The first 4 rows are patterns. Each new row is the sum of 2 different patterns, raised or lowered, with some noise. Before adding, each is slid sideways (what falls off one end comes back at the other) and multiplied by a number that may be negative. Names go in the order of the patterns.
In the rows, zero is written as 128.
Some rows, each with the names of its patterns after it:
[136 149 128 127 127 122 125 138 134 127 140 128 118 121 142 128 142 134
 137 136 127 125 141 135 132  82 125 146 136 130 134 108 144 125 129 119
 123 117 131 108 133]
Roso
[131 146 107 131 119 132  82 129 143 134  82 112 133 122 174 143  84 174
 147  82  85 160 117 134 132 118 126 111  94 116 111 122 119 126 120 151
 158 137 128 129 123]
koz
[115 139 169 111 114 136 149 130 124 110 133 106 156 140 128 174 133 161
 144  82 108 134 136 125 116 150 122 145  82 134 104 167 135 144  99 135
 139 130  82 142  92]
finaz
[122 119 135 118 145 106 128 128 140 111 156  98 119  94 115 159 135 132
 118 136 138 127 110 126 163 138 100 121 161 124 104 114 127 110 112 115
 167 120 160 135 125]
Vedeg

New rows. What belongs after each?
[190 156  82 117 168 140 117 117 151 117 135  94 174 114 193 148 147 113
 134 150 132 120 129 112 129 155 152 151 103 135 125 129 161 131 144 114
 163 154 137 155 139]
finaz Vedeg
[131 122 124 120 124 165 166 136 171 139 157 148 110 125 141 155 134 116
 146 142 149 114 146 127 176 140 146 125 149 149  93  96 165 115 127 151
 149 139 121 142 144]
Roso finaz
[166 175 160 175 175 161 146 169 189 173 105 154 198 165 147 157 144 160
 147 152 181 153 175 169 144 161 159 184 154 172 146 155 160 177 153 180
 150 157 132 147 194]
Roso Vedeg
[179 154 120 161 182  82 102 137 125 176 152 138 131 136 127 135 112 137
 166 151 111 156 196 147 123 134 140 129 143 115 179 129 174 115 141 151
 139 113 121 162 119]
koz Vedeg
[192 162 168 151 156 147 163 122 134 153 167 151 158 150 134 168 160 165
 150 198 153 134 144 200 167 161 163 125 148 187 117 147 194 189  97 162
 163 155 165 161 152]
Roso koz
[ 98  90 130  83  80  69 106  94 110 107  98 114 109  69  90  94 115  86
  77  85  88 105  65 100  80 106  90 104  63  96 108  99  51 102  56  77
  91 110  85  86  86]
Roso finaz
[123 161 133 157  95 157 111 159 120 145 113 139 148 138  89 141 105 112
 145 177 127 111 141 137 128 124 111 141 119 144 138 130 212 141 146 139
  96 112 155 125 133]
Roso finaz
[125 181 121 125 135 193 151 131 142  89 121 182  96 117 188 176 100 142
 138 134 154 141 158 174 146 151 150 149 142 112 113 120 133 137 139 126
 144 117 157 128 142]
Roso koz
[182 239 186 228 160 180 116 189 199 180 175 175 196 184 199 202 159 161
 198 118 205 162 199 234 171 172 171 195 187 154 189 184 223 147 195 175
 184 137 213 200 186]
finaz Vedeg
[104 110 157 144 102 116 142 130 134 164 143 177 147 101 112 136 133 130
  96 119 113 139  87 133 104 143 147 135 108 127 170 125  76 131 132 126
 131 163  75 101 165]
koz finaz
[ 49  59 123  85  81 101 119  94  94  62  72  97  73  89 104 137  96 125
 102  87  91  60  71  74 107  67  94  86  84  91 115  65  78  95  76 110
  92 130  92  93 107]
koz Vedeg
[115 164 109 119  79 105 102  63 102 124  98 183 143 110 103 112 135  89
 138  83 158 112 149  69 135  77 135  81  96 144 163 110 141 137 115  80
 117 131 141 108  94]
finaz Vedeg
[139 138  98 162 144 106  96 164 113 124 110 119 124 117 111 121 107 116
 122 113 121 151 152 119 127 115 118 119 131 114 129 109 122  93 169 141
 113  90 115 125 141]
Roso koz
[140 152 143 144 105 136 110 137 143 135 143 122 140 117 149 138 139 122
 145 113 189 147 153 141 110 126 146 136 134 130 143 155 144 106 139 155
 139  97 140 154 149]
Roso Vedeg
[137 132 111 165 128 114 172 179 139 125 137 153 118 139 125 201 136 182
 123 137 131 159 146 133 157 163 134 170 163 126 135 137 149 118 121 166
 153 159 133 166 134]
finaz Vedeg
[ 95 138 150  84  91 139 110 117 129  96 125 117 117 113 109 116 109 118
 124 146 146 139 123 113 111 137 136 121 133 125 134  88 121 145 132  92
  67 123 133 166 136]
Roso koz
[ 99 159 122  82  91 172 110 150 103 105 123  68  91  84  96 163 136 116
 111 149 163 113 130 111 163 122 164  69 119 104 156  78 114 138 171  70
 144 142 109 128 153]
koz finaz
[121 102 155 116 141  85 129 100 129  91 107 113 149 112 142 114 102  86
 116 125 118 106 102 118 115 106 121  88 109 118  75 106  88 144 150 113
 104 107 111 141  86]
Roso finaz
[121 130 174 155 169 142 199 137 159 148 191 156 164 132 140 148 221 124
 108 183 185 135 152 137 150 178 156 134 171 188 172 127 164 177 173 135
 143 161 165 115 163]
koz Vedeg
[154 109 150 119 136 142 135 138 138 144 126 114 130 146 132 145 121 137
 151 153 144 109 126 124 143 114 130 141 161 135 110 127 147 136 120 140
 146 152 135 140 138]
Roso Vedeg
